The rows come from 6 hidden closed curves, with some noise, and rows from the same curve form a group. Each curve winds through 8 dimensions. The rows are also pushed far along 4 directions, which tell nothing about the answers.
(in the rows, 100 means zero)
Known rows, each followed by its group:
129  88  101  112  102  101  95  123  127  155  76  101  131  110  105  117  108  91  68  118  80  107  70 -> (0)
88  109  102  120  104  92  90  95  110  73  109  103  85  97  94  111  99  98  127  109  106  91  118 -> (1)
93  98  102  105  94  80  104  84  74  90  106  104  111  115  107  95  107  103  101  78  95  92  119 -> (4)
84  101  89  85  96  93  104  95  94  79  110  91  101  99  97  102  97  96  114  103  96  99  95 -> (1)
78  129  94  109  107  96  123  82  98  80  121  111  97  98  95  111  87  105  104  96  119  94  118 -> (1)
84  84  105  65  97  83  115  116  72  98  113  86  107  135  87  83  114  135  92  98  89  104  108 -> (1)
94  94  101  106  99  122  91  105  89  94  94  98  91  79  95  99  102  92  117  105  106  88  108 -> (2)
110  95  94  106  114  111  101  103  121  123  84  97  98  89  108  123  100  96  91  100  102  109  93 -> (1)
113  88  89  97  101  99  91  100  100  102  98  90  102  87  104  96  92  92  102  101  96  109  101 -> (0)
136  117  95  130  103  115  83  86  139  136  95  99  100  86  114  92  78  93  54  69  101  115  60 -> (5)
130  117  97  89  110  103  112  105  143  147  86  80  86  63  108  102  83  98  83  118  112  116  80 -> (4)
102  101  82  77  96  87  109  98  95  98  101  91  109  85  98  105  88  87  107  117  101  107  102 -> (3)
93  102  120  94  104  98  107  98  88  91  113  92  81  99  103  76  105  123  109  81  107  108  110 -> (2)
93  95  104  103  102  113  110  108  92  93  118  122  125  124  88  112  105  102  104  103  94  92  105 -> (3)
63  117  112  87  90  80  138  95  72  64  122  103  84  81  94  82  105  105  139  112  118  70  141 -> (4)
130  87  87  69  92  83  86  109  102  141  63  77  109  106  104  101  103  99  81  145  91  123  75 -> (4)
128  126  90  92  117  100  109  86  140  123  97  106  76  52  123  100  74  93  87  78  116  111  82 -> (5)
91  102  110  109  95  92  102  99  90  89  102  102  109  93  95  102  107  82  121  94  97  107  113 -> (3)
114  93  90  70  96  85  119  108  100  97  103  108  90  98  100  85  86  105  90  100  106  109  120 -> (3)
102  103  114  110  106  100  112  112  120  114  96  94  93  76  106  98  105  89  114  114  106  107  107 -> (5)
111  94  100  95  102  115  86  102  100  110  96  101  99  107  95  97  98  110  90  98  102  120  87 -> (0)
84  110  97  103  94  90  93  97  109  72  110  109  94  95  93  104  98  86  108  81  93  91  102 -> (4)
97  96  110  131  93  134  63  97  102  96  83  112  108  105  86  123  115  72  107  81  87  107  78 -> (2)
125  100  80  125  105  101  81  83  120  123  71  94  94  73  128  104  89  84  78  98  109  107  81 -> (1)
102  98  103  128  123  123  73  108  125  86  85  126  75  99  98  142  106  95  128  123  113  97  115 -> (5)
82  109  110  120  105  117  112  98  92  100  119  101  115  98  98  103  105  97  105  87  100  83  99 -> (1)
103  93  108  97  88  75  96  115  95  110  100  99  111  126  88  86  109  115  91  133  93  100  102 -> (1)
74  108  111  84  88  75  122  102  76  77  119  93  111  96  87  85  106  97  127  114  100  101  123 -> (3)
85  114  106  92  104  102  97  89  84  87  99  97  95  110  84  117  105  108  117  117  110  100  111 -> (4)
130  68  101  125  115  136  62  114  116  130  70  104  104  106  109  114  110  96  90  93  90  125  76 -> (3)
89  100  109  92  91  90  111  109  94  97  91  101  105  109  95  100  117  97  109  134  96  88  94 -> (2)
140  102  84  109  123  108  83  105  154  144  65  95  77  76  118  130  87  96  78  122  105  111  83 -> (4)
95  104  100  99  101  97  116  100  100  98  116  97  114  103  93  107  95  99  103  109  98  97  111 -> (2)
92  104  100  75  103  85  122  112  105  104  120  84  112  117  89  104  100  115  97  114  89  103  102 -> (4)
94  115  97  117  102  95  86  90  113  99  101  109  99  76  103  111  94  83  103  80  101  88  94 -> (0)
72  110  87  98  101  119  112  84  77  78  121  109  116  112  92  107  95  103  103  93  107  84  93 -> (1)
81  126  99  107  119  119  103  70  92  77  138  91  86  101  97  108  84  124  102  46  107  98  100 -> (4)
94  101  79  89  110  85  103  93  115  79  102  83  82  81  115  109  88  97  120  110  103  100  107 -> (4)
99  129  92  99  107  99  137  100  132  101  116  113  86  66  112  93  78  96  104  137  127  77  96 -> (3)
116  88  80  80  100  107  92  100  98  90  102  108  94  100  100  98  85  100  96  92  104  116  105 -> (3)
117  114  97  106  113  111  92  82  113  109  98  114  76  82  115  102  85  106  85  56  111  98  92 -> (5)
80  110  96  100  100  119  93  62  73  61  143  91  102  120  101  78  87  117  90  12  92  109  76 -> (2)
82  113  90  111  109  95  86  85  103  58  131  107  84  103  92  110  82  108  110  63  103  94  121 -> (0)
55  110  119  45  84  70  144  106  45  71  143  84  108  136  64  70  113  145  121  115  100  96  135 -> (4)
69  104  122  82  93  87  113  92  57  62  133  92  79  113  91  59  110  136  126  84  110  96  133 -> (2)
86  111  99  101  104  81  105  103  108  80  102  110  80  101  92  113  97  107  118  127  113  89  130 -> (0)
67  108  117  116  95  107  108  92  78  68  125  99  99  102  91  93  111  102  120  60  97  78  118 -> (0)
110  100  90  103  102  97  105  104  116  98  99  119  104  107  107  103  93  98  100  137  108  94  97 -> (3)
101  61  109  86  96  119  84  125  71  110  89  101  133  136  89  99  126  103  106  119  76  109  82 -> (5)
106  80  103  56  93  68  114  126  86  120  90  88  111  135  89  93  116  125  89  136  83  108  106 -> (4)
139  89  93  115  108  120  57  86  107  126  73  122  115  109  112  125  103  83  73  45  81  122  72 -> (5)
81  95  113  78  90  81  121  112  69  90  127  105  124  138  80  89  108  118  98  93  84  102  116 -> (3)
83  125  105  102  92  98  100  102  114  79  93  103  66  66  82  107  94  87  127  112  121  95  124 -> (2)
103  102  90  105  91  78  97  83  87  99  96  92  104  103  113  83  94  102  83  95  101  99  99 -> (1)
95  120  90  61  82  62  129  80  92  104  125  70  97  106  114  43  84  128  62  70  94  98  67 -> (2)
89  103  96  82  102  107  110  111  94  90  115  103  104  104  82  103  92  107  113  137  112  105  106 -> (1)
106  89  85  96  117  111  98  101  112  98  86  95  82  100  112  119  99  106  100  101  102  101  97 -> (2)
95  120  92  117  108  114  102  90  105  97  111  120  106  110  90  116  85  107  92  115  118  94  97 -> (1)
120  79  96  94  90  87  72  109  104  120  83  84  117  116  102  96  108  94  83  94  72  123  75 -> (1)
114  71  108  115  90  98  74  117  101  119  67  89  110  106  104  94  121  84  97  126  84  116  87 -> (5)
91  101  90  108  107  88  86  74  87  74  124  101  96  130  108  96  93  127  81  38  90  95  101 -> (0)
109  105  86  112  108  110  91  87  109  99  112  102  117  102  109  114  88  93  91  83  93  100  83 -> (4)
49  138  125  120  98  101  124  91  84  40  143  125  91  100  74  103  100  101  150  115  125  69  143 -> (5)
94  95  93  76  104  104  99  89  77  78  119  112  114  115  98  100  99  106  114  84  93  108  97 -> (5)
105  109  96  77  91  81  122  114  101  104  103  107  105  88  91  94  92  95  114  163  114  94  113 -> (4)
126  80  91  87  96  88  91  117  106  126  74  91  109  85  106  99  100  84  99  131  93  118  98 -> (0)
99  101  108  125  115  121  94  104  110  95  108  120  113  108  94  131  102  89  103  79  94  101  109 -> (3)
115  91  106  109  115  98  98  112  120  121  95  104  114  102  107  118  107  95  98  107  90  114  101 -> (5)
114  105  91  81  95  76  107  79  85  106  108  108  106  111  114  80  92  115  73  59  93  101  93 -> (5)
98  107  86  95  98  77  116  83  94  91  108  93  101  79  115  92  87  90  102  90  99  98  106 -> (3)
94  94  120  96  97  95  116  119  97  107  101  91  102  91  98  90  113  98  118  120  100  105  112 -> (5)
95  97  111  106  81  110  68  102  88  94  84  101  102  106  79  105  113  84  100  76  88  113  92 -> (2)
58  108  112  129  92  131  86  83  62  63  119  120  115  123  76  110  114  93  118  63  99  82  100 -> (1)
114  76  101  111  102  110  64  91  81  99  84  96  99  122  113  92  113  108  94  73  84  120  86 -> (2)
130  82  100  97  95  97  98  114  110  125  79  106  110  104  106  99  99  87  75  84  87  121  100 -> (3)
114  102  102  108  103  87  104  121  133  125  70  108  86  87  102  120  107  92  103  158  109  95  110 -> (0)
94  73  107  100  90  122  89  120  78  102  77  97  112  98  83  118  123  79  123  123  91  96  107 -> (2)
113  85  106  100  106  104  98  112  105  122  84  93  96  99  110  93  108  110  85  90  96  105  90 -> (3)
99  93  118  124  96  112  90  115  105  114  78  116  120  99  97  120  124  71  109  116  88  91  93 -> (5)
103  105  96  75  102  97  102  109  104  110  106  98  94  92  90  88  90  116  94  110  110  111  93 -> (0)
140  82  80  87  98  109  91  108  125  158  64  70  103  70  122  90  90  82  62  98  89  117  56 -> (2)
102  97  89  113  103  94  98  87  99  86  97  104  104  87  118  109  96  80  108  91  99  95  109 -> (3)
110  77  102  101  99  110  79  103  88  104  78  94  94  99  107  95  113  97  108  107  97  111  94 -> (2)
119  99  98  92  96  104  117  117  126  131  86  82  91  64  107  87  91  88  95  139  108  98  88 -> (0)
126  101  91  123  112  127  94  101  140  139  76  98  103  78  120  111  93  84  76  117  102  96  62 -> (0)
99  76  106  51  83  69  108  129  66  124  91  96  130  109  84  78  119  110  102  133  87  112  104 -> (0)
130  108  99  102  95  113  99  114  139  142  79  98  98  70  105  93  89  84  86  148  112  107  71 -> (5)
107  102  98  88  113  109  104  102  102  119  110  99  102  82  98  95  91  113  94  92  108  108  90 -> (0)
94  114  109  120  88  115  88  97  100  106  96  108  101  95  86  94  103  94  95  107  110  95  86 -> (1)
91  106  105  70  85  77  126  99  78  103  112  83  101  95  98  65  100  114  95  94  101  95  103 -> (4)

New rows, each followed by its group:
108  89  95  107  95  90  74  98  113  108  92  88  108  114  109  92  104  95  80  90  78  116  61 -> (5)
111  114  99  114  118  92  109  78  116  106  128  95  96  99  122  89  81  117  74  50  100  107  96 -> (5)
108  91  95  106  91  79  93  99  102  102  87  88  97  97  117  80  102  94  93  118  98  102  95 -> (5)
122  94  94  100  97  87  81  110  128  122  78  87  96  90  104  106  98  87  90  120  89  118  80 -> (1)
89  111  104  101  96  90  102  112  117  72  112  123  83  89  90  102  92  92  116  104  108  87  120 -> (4)
117  101  88  87  104  99  88  85  92  97  105  115  108  108  107  102  93  98  93  69  94  115  89 -> (5)
101  111  100  68  105  89  127  93  104  104  121  95  95  79  111  81  88  108  102  81  105  108  95 -> (5)
103  59  108  65  90  100  82  121  49  125  99  95  148  141  78  85  122  117  83  76  65  123  84 -> (0)
104  101  101  127  113  101  85  103  118  99  91  115  99  105  103  133  105  93  104  106  97  92  113 -> (0)
115  89  92  88  97  103  90  108  93  103  97  113  105  108  94  95  94  103  98  117  102  105  103 -> (4)
103  123  101  123  103  119  93  86  114  104  111  103  86  80  97  86  80  107  88  89  122  96  85 -> (1)
120  96  95  109  114  118  72  89  110  111  92  106  80  102  112  97  92  116  78  51  100  108  83 -> (5)
93  108  93  118  112  124  68  88  106  91  123  108  98  90  89  113  86  101  96  33  94  94  84 -> (0)
92  109  98  90  112  91  111  96  107  95  116  92  95  116  97  113  97  121  99  97  99  99  105 -> (4)
100  120  79  80  102  67  122  79  115  88  123  73  80  70  122  72  70  112  93  94  112  97  96 -> (1)
127  82  105  93  105  118  81  96  102  142  94  77  103  112  116  73  102  120  50  34  79  130  52 -> (2)
112  85  94  71  85  76  102  116  101  107  107  103  102  115  102  67  96  113  75  85  84  103  93 -> (4)
103  92  119  123  110  110  86  111  103  103  97  117  118  120  91  128  115  93  111  99  89  110  116 -> (5)
85  99  88  89  114  102  106  92  92  70  114  96  74  110  101  107  95  124  106  79  108  93  117 -> (2)
101  120  101  130  127  119  105  102  143  105  104  108  79  69  107  125  88  100  113  122  122  83  106 -> (1)
103  71  104  124  103  119  43  99  88  92  92  112  120  154  92  120  120  103  87  53  67  123  78 -> (5)
107  95  96  132  120  124  72  113  136  89  85  131  77  82  104  133  98  82  118  102  106  86  112 -> (4)
119  86  96  107  91  114  83  107  104  116  89  114  119  119  103  96  106  90  78  101  87  107  68 -> (3)
104  114  95  128  110  124  105  111  133  108  84  106  87  49  98  134  92  67  125  139  119  81  111 -> (2)
98  120  88  103  113  101  99  87  114  90  120  100  62  91  100  95  75  131  88  73  121  87  110 -> (2)
115  110  101  66  104  86  126  110  121  123  99  95  96  66  109  89  93  93  104  120  107  112  90 -> (5)
93  83  115  137  92  118  53  102  79  96  77  122  136  123  84  135  130  66  109  77  71  105  91 -> (0)
100  113  92  148  110  147  81  83  122  110  87  112  109  78  107  133  97  69  94  77  103  90  65 -> (1)
77  119  101  88  106  102  122  79  78  71  140  99  91  105  98  79  88  129  104  78  119  99  108 -> (0)
104  111  88  97  99  87  95  92  114  104  85  87  90  83  102  113  96  87  104  126  104  104  91 -> (4)
119  95  95  98  109  97  82  109  132  115  79  101  78  96  108  102  97  105  90  119  104  114  87 -> (5)
97  75  112  87  71  95  75  111  64  112  84  87  123  136  77  90  122  98  76  58  64  118  88 -> (2)
87  125  95  103  105  103  94  72  96  82  107  92  88  93  97  110  92  104  109  90  110  97  97 -> (4)
102  99  101  115  99  120  76  106  113  104  79  114  98  91  92  130  106  78  103  85  95  98  91 -> (3)
75  124  104  108  97  109  100  81  97  67  117  103  87  88  95  95  95  96  116  80  109  90  94 -> (2)
114  97  93  136  112  149  60  85  107  98  97  118  103  99  102  119  92  86  97  78  103  108  76 -> (5)
107  102  100  131  101  107  85  84  95  95  105  100  96  107  109  88  92  106  86  69  103  102  104 -> (5)
106  111  92  105  103  103  90  100  108  100  108  102  90  98  88  99  85  112  92  102  109  95  104 -> (2)
141  83  105  103  103  119  76  113  131  149  68  90  104  81  112  100  103  81  75  82  85  131  56 -> (5)
112  99  103  80  95  68  107  102  101  115  108  94  114  132  100  80  98  121  68  92  85  117  91 -> (5)
105  68  111  98  94  92  87  123  74  117  93  103  146  145  84  112  126  103  91  92  65  113  104 -> (0)
106  109  78  109  104  80  95  63  97  82  117  88  88  97  130  71  79  113  76  59  103  96  88 -> (5)
73  108  95  115  112  129  68  83  85  56  141  116  96  110  81  115  89  113  113  29  98  90  104 -> (0)
105  118  101  112  108  80  97  81  113  90  106  98  76  94  119  86  92  113  98  88  111  101  107 -> (2)
77  99  113  99  92  80  111  120  105  78  91  97  86  80  93  94  114  87  143  173  113  92  119 -> (5)
102  113  87  98  102  109  109  99  103  111  103  111  115  111  92  104  89  109  81  129  112  99  85 -> (1)
97  107  90  82  110  85  126  104  119  98  95  96  82  87  118  102  97  105  110  148  115  86  103 -> (2)
103  122  95  102  123  97  118  102  141  106  107  95  69  69  111  103  81  117  103  121  125  92  106 -> (1)
85  117  93  117  116  103  99  89  106  71  100  118  80  56  106  128  93  82  148  126  129  85  130 -> (0)
115  93  79  73  97  100  93  103  100  102  99  96  103  96  98  95  86  98  93  106  101  117  93 -> (3)
136  97  93  115  108  112  80  97  135  141  63  94  87  90  121  105  95  95  71  106  105  124  70 -> (0)
80  126  106  99  91  83  123  81  78  69  141  106  88  108  92  67  84  126  102  88  125  85  131 -> (5)
118  104  92  73  81  63  116  92  103  106  102  96  86  98  118  50  85  109  65  80  103  113  91 -> (3)
78  117  104  107  95  94  115  98  83  85  116  121  110  123  82  99  99  114  107  140  120  77  117 -> (1)
96  112  97  97  93  86  105  83  97  70  114  113  76  96  112  74  85  101  97  69  111  99  114 -> (3)
106  90  96  91  109  98  91  108  102  95  90  108  85  107  99  110  102  112  107  120  105  97  116 -> (4)
99  121  99  115  105  121  94  94  121  87  104  109  88  76  94  117  88  85  120  112  117  108  99 -> (2)
100  95  94  102  102  111  104  103  99  94  113  120  117  122  97  105  96  102  94  106  96  92  94 -> (3)
107  61  129  114  84  116  81  127  80  130  56  99  128  133  90  108  145  83  95  111  70  113  91 -> (0)
105  99  105  124  119  146  81  83  111  103  107  95  93  96  113  106  97  103  86  35  93  113  69 -> (2)
76  99  115  80  95  104  110  101  64  86  123  90  109  122  76  93  112  118  111  85  94  102  115 -> (4)
113  84  94  102  117  117  88  116  122  115  72  101  88  100  107  132  106  95  100  121  99  103  95 -> (2)
104  93  93  94  98  85  83  94  87  107  91  101  117  96  101  100  104  92  94  89  90  106  84 -> (0)
87  121  93  118  103  93  114  90  105  90  95  114  98  90  100  118  94  90  106  125  123  90  117 -> (1)
92  97  111  140  129  157  67  89  108  74  102  131  103  88  99  157  110  67  141  55  97  107  101 -> (5)
90  101  104  103  97  91  92  111  116  86  91  98  83  90  99  98  106  93  122  139  105  100  99 -> (5)
89  78  113  117  87  129  66  109  63  96  71  119  111  126  76  111  125  94  111  116  101  102  107 -> (1)
85  113  109  93  95  75  108  107  109  84  110  106  98  108  89  97  104  105  113  128  101  99  109 -> (5)
73  108  94  99  96  96  106  76  71  44  139  123  95  125  103  75  93  117  111  73  109  82  112 -> (3)
105  100  96  88  102  92  95  99  119  104  96  82  77  81  112  75  90  110  92  99  107  110  81 -> (5)
110  94  107  69  70  73  112  113  74  121  100  93  117  127  83  56  101  119  76  133  96  111  103 -> (5)
93  76  116  88  97  91  105  126  69  109  99  105  137  124  79  108  125  101  118  122  85  106  123 -> (0)
101  94  97  127  113  115  80  94  112  89  84  115  91  104  112  126  110  88  118  113  103  97  99 -> (2)
101  75  106  94  101  110  77  127  97  101  72  109  93  117  76  128  117  101  110  124  94  108  118 -> (2)
94  118  100  97  96  94  112  97  96  77  111  114  86  91  89  90  87  103  121  141  128  90  124 -> (5)
120  87  91  61  82  77  100  106  79  114  93  101  117  121  96  78  98  107  82  122  93  117  90 -> (5)
100  103  96  108  109  104  85  86  100  89  102  102  83  111  105  99  95  115  91  78  107  106  97 -> (0)
105  90  97  102  101  88  90  108  100  94  98  100  102  100  94  114  99  92  110  104  93  105  118 -> (0)
85  108  98  88  112  101  117  104  108  88  129  88  102  106  94  111  94  112  110  94  95  98  104 -> (4)
126  101  98  89  82  67  99  114  123  151  65  91  116  85  106  90  101  77  71  126  87  111  71 -> (0)
112  86  101  74  93  91  110  124  105  115  65  90  89  78  106  99  112  88  123  174  110  105  105 -> (2)
89  124  100  104  101  106  105  79  98  91  117  92  90  83  102  95  88  101  100  71  108  93  94 -> (4)
109  97  95  125  100  113  78  98  98  120  89  119  126  131  90  113  102  102  73  107  97  101  82 -> (1)
108  87  98  97  117  98  98  104  109  104  107  101  108  114  111  109  101  113  95  96  90  109  94 -> (5)
94  97  107  146  96  126  59  86  92  88  85  123  126  121  93  137  116  65  109  81  83  104  87 -> (0)
107  87  93  99  121  108  95  104  109  102  105  102  99  107  114  108  99  111  100  102  98  104  93 -> (5)
119  102  96  107  96  100  87  91  100  107  106  117  110  109  97  93  91  100  80  79  98  113  95 -> (4)
106  81  91  66  102  89  109  111  92  113  94  86  98  123  106  90  104  127  78  98  90  107  93 -> (2)
100  82  100  92  89  108  80  105  85  107  90  101  117  121  86  105  112  95  83  60  76  105  82 -> (3)
93  125  78  113  109  94  107  58  95  90  127  99  102  111  114  92  73  120  62  42  109  101  87 -> (1)
